There are 4 ways to turn a row about zero (a turn may also mirror it). The second row of each pair is the first, turned, with some noise.
Some pairs, each with its turn after it:
[45,5,28,-1]
[0,1,-12,50]	(3)

[-21,7,11,-2]
[5,9,-22,-6]	(1)

[35,11,24,19]
[27,-33,1,25]	(1)

[3,21,14,1]
[-22,5,9,10]	(0)

[24,25,33,-11]
[9,21,8,41]	(3)

[3,44,12,5]
[-11,20,33,21]	(3)

[35,29,-14,4]
[32,-14,33,-2]	(1)

[1,-1,-7,-16]
[5,0,-10,14]	(2)

[-16,61,-53,-23]
[-27,-11,54,-58]	(0)

[20,-5,-20,0]
[-19,0,7,23]	(2)

[26,-19,-47,-33]
[20,-51,-9,-37]	(0)

[14,12,1,-29]
[8,21,-11,22]	(2)

[9,-4,-15,-9]
[-11,3,-15,-5]	(3)

[32,2,-14,-2]
[-27,0,-17,15]	(3)

[-4,-5,4,-5]
[-2,0,-7,-3]	(0)

[-31,-14,-39,16]
[-32,-42,-13,-6]	(2)

[-2,1,-34,43]
[38,8,40,0]	(0)

[19,-1,-44,58]
[-14,-58,26,-36]	(1)

[-13,38,9,4]
[33,4,-15,-16]	(1)

[12,-6,-31,12]
[-32,-8,5,14]	(2)

New pairs, each followed by its turn:
[12,8,8,9]
[13,-15,-1,6]	(1)

[-12,17,36,-2]
[21,7,-31,11]	(1)

[5,10,-5,-12]
[-4,10,-10,9]	(2)

[-58,-12,-14,33]
[10,-30,34,-49]	(3)

[9,4,12,-28]
[10,25,-14,9]	(3)

[-40,-30,-5,24]
[36,42,-9,-12]	(0)

[-45,-23,-28,-15]
[-41,31,-9,-29]	(1)

[1,10,35,6]
[19,-8,-25,19]	(1)

[-9,-16,7,18]
[12,-24,5,-4]	(3)

[-30,-15,8,7]
[9,32,-11,-6]	(0)

[12,40,-21,-6]
[32,5,21,-23]	(1)

[-6,-12,-12,11]
[-18,-9,3,-10]	(1)

[20,12,13,16]
[-6,21,17,-10]	(2)

[5,14,-8,-18]
[-11,21,-4,0]	(3)

[4,39,25,-18]
[8,40,19,24]	(3)

[-3,-28,-39,-17]
[-38,16,30,-12]	(1)

[-28,-30,-4,-22]
[12,12,-35,-28]	(0)

[53,-7,2,14]
[8,-34,28,28]	(1)

[-45,-13,0,-23]
[-4,30,-25,-37]	(0)

[-56,-27,18,-12]
[39,-44,-18,-17]	(2)

[4,-14,6,26]
[-6,-9,26,-12]	(2)

[-21,6,12,13]
[14,-6,25,-7]	(3)

[-1,-19,22,-22]
[33,-4,3,13]	(2)

[-5,20,0,3]
[16,-1,-3,-11]	(1)

[26,16,-38,38]
[6,-42,31,-31]	(1)

[-10,14,19,3]
[9,10,-5,-20]	(2)

[14,-29,-20,10]
[-12,-28,-24,-7]	(3)

[1,46,-4,13]
[37,-7,0,-25]	(1)

[2,-44,11,-1]
[19,-29,26,13]	(2)

[33,13,32,41]
[3,-28,21,52]	(3)

[-25,25,12,-30]
[-39,14,-7,-22]	(0)

[-33,-34,78,23]
[67,-24,35,-53]	(2)

[3,15,64,21]
[-33,28,-10,52]	(0)

[-56,36,10,10]
[17,17,59,-27]	(3)

[-7,2,-25,7]
[-22,-10,-12,0]	(2)

[0,40,-20,-6]
[-23,-7,31,-19]	(0)

[32,-26,-35,-29]
[-24,12,53,16]	(1)

[-13,-8,-46,37]
[-29,-26,14,-44]	(1)

[-20,-19,22,11]
[20,-23,10,-19]	(2)

[2,15,-10,45]
[-22,-27,32,7]	(3)

[37,-6,-18,-29]
[-5,14,2,48]	(2)

[-16,-14,-29,-55]
[-3,-18,-28,-58]	(0)

[-5,-12,11,46]
[-13,-41,-22,-5]	(1)

[-18,15,15,24]
[-1,2,0,-38]	(2)

[17,-18,16,-25]
[-9,-21,-31,7]	(0)

[-47,21,-43,17]
[-25,-3,40,-52]	(3)

[8,36,-26,23]
[-41,-1,29,6]	(3)

[6,6,20,-33]
[-30,-13,-20,-4]	(0)

[-7,-11,8,-11]
[-4,5,-18,-7]	(0)

[48,5,-20,-8]
[12,-8,47,14]	(1)

